The rows come from 4 hidden closed curves, with some noise, and rows from the same curve form a group. Each curve winds through 8 dimensions. The rows are also pushed far along 5 directions, which tell nothing about the answers.
(in the rows, 128 means zero)
Some rows, each with its group after it:
[ 74  88  95 167 137 150 129 152 132 156 163 120 105 140 129 162  85 146
 107]	G
[154 138 138 126 133 132  87 150 148 117 112 118 145 121 141 107  86 122
  96]	Z
[158 133  83 162 118 123 156 123 143 146 130 136 154 131 112 117 116 138
 148]	R
[106 120 169  72 140 113 121  89 127 112 129 119 113 115 108 134 125 105
 111]	G
[113 129 116 138 154  69 182  80 128 136 123 114  98 106 168 128 148 119
 165]	Z
[128 142  99 178 156  83 162  90 123 124 130 115 145 104 175 133 127 134
 173]	C
[114 134  90 192 144 130 139 116 128 149 132  94 121 145 188 152  79 127
 143]	C
[ 90 103 105 136 132  96 187 166 128 152 125 150 139 111  96 215 128 123
 121]	Z
[116 121  89 113 130 106 191 126 154 145 126 162 133 122  65 169 137 134
 148]	R
[ 98 114 137 109 147 103 178  95 111 144 134 142 103 117 113 132 133 111
 141]	C
[121 139  92 205 146 122 141 124 104 153 132  84 107 146 189 145 136 148
 146]	G
[115  96  85 173 100 163 102 160  95 158 148 119 125 163 125 159 141 147
 120]	R
[151 149 131 105 122 113 123 140 104 120 111 130 122 118 108 124 194 144
 135]	R
[135 111 136 121 122 136 110 126 143 121 138 136 123 125 138  81  95 122
 121]	C
[153 157 104 151 123 129 156 103 159 133 110 120 144 139 160 100 115 115
 157]	R
[ 97 105  92 175 107 113 159 159 122 154 137 126 117 125 187 153 102 120
 137]	Z
[115 109 128 104 171 102 109  59 136 117 153 119 111 120 121 120 101 106
 126]	R
[100 115 136 101 154 144 100  90 120 134 139 109 100 156 101 189 102 118
 107]	R
[ 71 113 169  92 161  84 116  98  66 107 143 138 107  91 155 183 137 106
 131]	R
[134 134 117 126 118 168  84 135 124 115 131 124 135 147 105 130 122 152
 131]	G
[115 118 120 128 100 113 182 143 119 147 133 152 116 131 119 155 125 115
 145]	G
[112 120 145  98 140 129 131  99 120 116 121 137 133 130 108 144 149 118
 141]	C
[ 98 123 112 130 117 152 128 139 130 141 138 109  91 147 128 134 135 146
 127]	G
[128 117  91 133 119 106 184 141 158 148 100 148 140 124  99 150 143 132
 147]	Z
[154 136 125 150  96 173  79 160  95 129 127 122 112 148 169  52 144 150
 133]	C
[146 122 135 135  84 156 106 164 107 126 125 142 144 136 135 102 167 146
 130]	R
[169 138 129 119 117 112 144 116 166 122 124 128 153 115  96  99  99 128
 118]	C
[155 141 144 118 131  90 107  93 122 104 113  91 129 103 159  95 148 127
 130]	G
[108 117 116 128 111 103 146 122  89 127 136 143 112 120 152 167 161 131
 166]	R
[176 155 126 153  96 119  87 151 110 109 108 114 140 110 207  51 128 131
 142]	Z
[ 66  97 144 104 130 107 151 128 113 132 137 127 108 118 133 195 140 110
 118]	C
[112 122 128 117 128 112 122 143 129 130 118 131 121 116 145 152  97 111
 116]	Z
[103 135 125 119 132 139 155 147 147 137 131 127 119 123 104 130 127 138
 115]	C
[ 69 109 142 100 171 120 127 108 133 113 146 140 112 106 128 141 125 125
 129]	C
[ 92 129 144 120 155 146  81 120 113 117 158  93  93 124 139 124 115 147
 101]	C
[ 72 109 118 141 147 129 159 121 144 156 139 107  91 140 153 163  95 113
 116]	G
[119 119 119 117 130  88 200 130 146 134 114 162 144 116 102 187 127 107
 152]	G
[116 124 147  88 114 126 132 166 129 110 116 159 149 106 101 133 159 126
 119]	Z
[157 163 154  76  97 154 119 172 128 102  80 168 184 123  72 136 181 128
 126]	R
[125 121 143 116 110 130 145 128 128 134 129 131 118 135 131 122 134 115
 131]	G
[118 106 118 115 123 114 131 158 123 133 120 148 128 112 100 138 137 139
 120]	Z
[119 141 171  89 160  99 119  78 102  90 133 146 130 102 131 135 121 103
 151]	G
[160 147 143 103 102 142 108 137 140 112 120 132 160 135 102 127 104 117
 112]	Z
[145 146 136 110 111 112 111 151 114 108 119 134 132 104 130 114 131 133
 129]	G
[147 123 110 156 107 101 127 164  85 133 117 123 134 116 156 126 204 136
 136]	R
[101 114 151  93 136 131  92 135 129 115 142 131 117 118 125 141  80 112
  97]	Z
[141 159 145 104 132 140 104 149 116 108 102 142 132 118 131 101 135 126
 132]	C
[132 136 123 125 137 117 113 119 133 125 122 111  93 122 154  94 124 138
 134]	Z
[114 101 126 149 116 133 133 122 123 137 150 124 119 128 159  92 117 125
 133]	C
[103 115 114 135 106 137 159 147 163 145 130 118 124 143 137 154 114 120
 119]	C
[139 141 136  91 130 143 102 131 150 125 110 118 104 134 108 104 121 136
 109]	Z
[110 132 151  90 142 127 114 129 129 112 119 141 130 119 119 157 121 114
 117]	R
[142 151 120 139 117 130 112 130 110 127 124 122 127 119 147  92 106 136
 135]	Z
[ 98 109 102 180 140 111 150 128 137 146 153 111 112 121 200 121  85 122
 134]	Z
[ 74  97 139 141 130 120 115 149  46 141 148 126 112 121 152 199 152 129
 116]	R
[150 125 114 128 123 115 125 107 115 127 130 133 150 126 108 126 140 121
 138]	R
[137 132 123 116 119  91 145 105 113 112 128 144 123 108 152 126 149 128
 169]	R
[150 132 103 189 110 100 168 141  80 136 125 126 147 114 158 111 212 157
 173]	G
[127 125 139 122 127 106 171 103 145 131 126 131 121 121 140 110 127 107
 142]	G
[106 126 111 136 123  97 181 129  81 141 136 139 120 108 100 165 182 148
 158]	G
[119 128 161  86 140 126 141 108 152 121 123 133 120 125 108 118 118 106
 114]	G
[123 121 112  97 129 124 153 136 169 141 107 141 116 130  81 144 109 128
 120]	Z
[139 143 139 126 176 118  89  97 131 109 139 106 103 115 147  81 100 141
 122]	C
[108 103 122 153 142  99 127 102 109 137 162 102 106 115 151 146  92 129
 116]	C

New rows. What belongs after each?
[132 146 120 125 115 145 126 148  90 138 128 135 127 136  95 150 154 154
 131]	R
[130 116 127 125 102 167  93 151 118 131 137 134 115 147 129  95 109 136
 119]	C
[172 167 153 107 139 139  92 109 150  82 113 127 168 117 136  67 144 133
 139]	Z
[103 106 128 149 147 111 116 100  92 145 143 104 109 124 147 149  92 120
 112]	Z
[130 122  94 131 110 125 165 149 152 149 102 133 120 139 112 144 145 135
 140]	Z
[111 121 136 137 178  98 136  68 115 120 126 118 118 118 169 129 119 108
 154]	C
[167 144 106 142 125 123 123 108 134 127 128 131 156 124 112 100 110 134
 140]	R
[126 121 115 126 124 134 115 130 154 123 136 118 126 121 124  90 116 145
 120]	G
[119 122 145  89 123 139 124 115 167 105 132 134 137 122 107 113 128 126
 127]	C
[131 149 152  73 130 138 136 143 149 107 116 153 144 111  75 106 153 133
 117]	Z
[113 110 131 144 172  58 163  70 142 125 137 113 106  96 201 110  91  97
 149]	C
[124 131 120 117 118 102 150 150 140 131 101 141 137 111 135 149 110 111
 129]	Z
[121 136 110 157 141 121 121 127 118 121 142 106 119 119 158 117 149 156
 143]	C
[ 90 121 118 135 139 145 106 121 100 127 133 123 109 131 150 129 135 139
 143]	Z
[111 113 134 108 138 135 134 136 131 141 106 134 122 145 105 174 121 108
 113]	C
[115 134 111 170 140 123 117  87 101 137 160  93  75 133 210  82  93 134
 154]	C
[134 117 113 115 104 106 149 171 121 128  99 163 148 103  97 130 184 143
 143]	Z
[100 141 124 110 132 127 166 154 141 135 111 149 118 119 125 134 133 122
 137]	C
[ 65  69  99 171 103 122 151 171  92 163 150 131  95 139 176 186 144 129
 135]	C
[129 119 158  90 123 175  71 112 157 105 142 115 133 143 105  91 100 130
  98]	C
[118 136 122 118 147 133 123 130 141 119 134 123 127 125  99 141 128 147
 122]	C
[139 135 157  86 145 119 123  83 134 108 112 125 132 127 104 123 138 112
 133]	C
[153 144 153 122 110 125 102 111 106 108 132 119 121 123 164  77 129 120
 143]	G
[133 139 161  75 136 137 105 106 116 107 127 147 110 120 106  79 124 123
 132]	C
[126 149 161  68 139 129 123 118 139 105 100 135 148 121  81 161 127 110
 114]	C
[ 94 124 108 186 140 117 115 142  58 141 142 114  99 120 210 136 126 136
 150]	C
[ 88 117 130 121 141 129 130 122  85 141 141 130  77 134 139 137 137 131
 138]	C
[153 137  91 183 117 101 198 123 142 158 131 110 136 130 150 119 135 135
 148]	Z
[ 94 104 144 101 146 138 135 100 132 139 148 138 101 131 104 119  81 111
 113]	C
[160 150 141  69 107 126 153 137 186 114 108 163 167 116  58 123  78 105
 113]	Z
[171 140 118 150 120 153 118 136 161 137  98 112 145 158 142  97 110 122
 123]	C
[146 128 159  72  99 141  88 143 107  94 122 155 137 116  97  94 161 134
 133]	C
[104 139 110 156 138 154 141 112 124 150 132 117 126 149 143 153  99 124
 132]	R
[148 154 131  97 107 141 148 148 186 117  96 138 151 131 109 113 126 121
 129]	C
[ 94 109 139 127 141 127 128 137  85 132 111 138 125 133 135 174 165 118
 135]	C
[118 139  80 160 119  90 204 138 152 163  99 131 125 121 151 159  96 110
 157]	Z
[125 145 129 141 126 173  86 165 121 137 127 110 105 145 154  91  91 136
 100]	C
[106 140 130 120 120 146 110 170  88 124 111 140 122 132 137 151 151 132
 135]	C
[138 138 126 119 129  88 148  94 101 100 129 150 158  89 112 110 178 142
 178]	G
[113 109 125 159 111 158 110 144  89 154 140  97 101 160 148 140 143 137
 109]	C
[120 111 124 133 129 119 139 122 125 127 133 139 130 134 127 164 117 120
 144]	G
[107 120 142  77 137 118 105 102 118 111 142 142 102 122 108 158 111 122
 127]	R
[111 127 154  81 103 124 126 147 123  95 117 146 138 108 123 130 198 131
 145]	C
[120 140 148  80 138 148 107 137 118 120 121 137 102 132  88 122 142 138
 116]	C
[102 106 120 136 121 131  74 157  76 126 136 115  87 127 168 131 160 152
 125]	Z
[ 73  95 133 138 137 140 115 145  64 156 150 113  74 143 139 169 147 137
 108]	C
[129 130 123 126 138 114 101  99 106 134 132  94  95 141 152 151 113 114
 120]	R
[ 99 110 110 163 127 109 141 133 124 136 152 122 115 116 185 139  91 119
 136]	Z
[140 138 121 117 101 143 103 149 139 114 119 116 128 122 130  77 160 154
 128]	G
[139 124  83 164  88 142 168 174 155 143 113 138 146 138 128 103 181 158
 155]	G
[144 155 129 125 127 152 117 131 160 126 106 109 142 145 127 127  90 120
 113]	C
[117 144 152  50 146 124 176 135 181 111 107 171 161  97  24 136 141 125
 112]	C
[120 128 140 119 161 111 150  78 130 137 138 124 102 120 133  91  93 112
 129]	C
[124 136 128  98 131 109 141 100 126 116 113 137 132 120 128 128 171 109
 154]	R
[111 132 152 118 160 139  66 109  97 101 141 106 133 120 124 148 124 140
 112]	C
[196 144 117 157  99 175  81 140 162 116 118 120 165 157 132  62  99 142
 129]	G
[120 125 152 115 102 126 104 147 108 102 126 118 129 116 165 119 181 131
 131]	C
[138 123 126 144 126 100 154 121 114 138 146 122 130 110 126 112 126 133
 125]	Z
[112 151 130 102 119 121 155 150  94 128 115 149 123 111 109 145 183 137
 145]	R
[147 159 132  85 102 114 205 149 160 142  96 167 145 114  70 130 137 116
 129]	R
[163 162 146 128 132 134 143 138 144 118 120 140 130 125 133  72 127 126
 136]	G
[125 111 125 144 131 101 142 120 107 142 140 125 127 106 132 115 118 128
 121]	Z
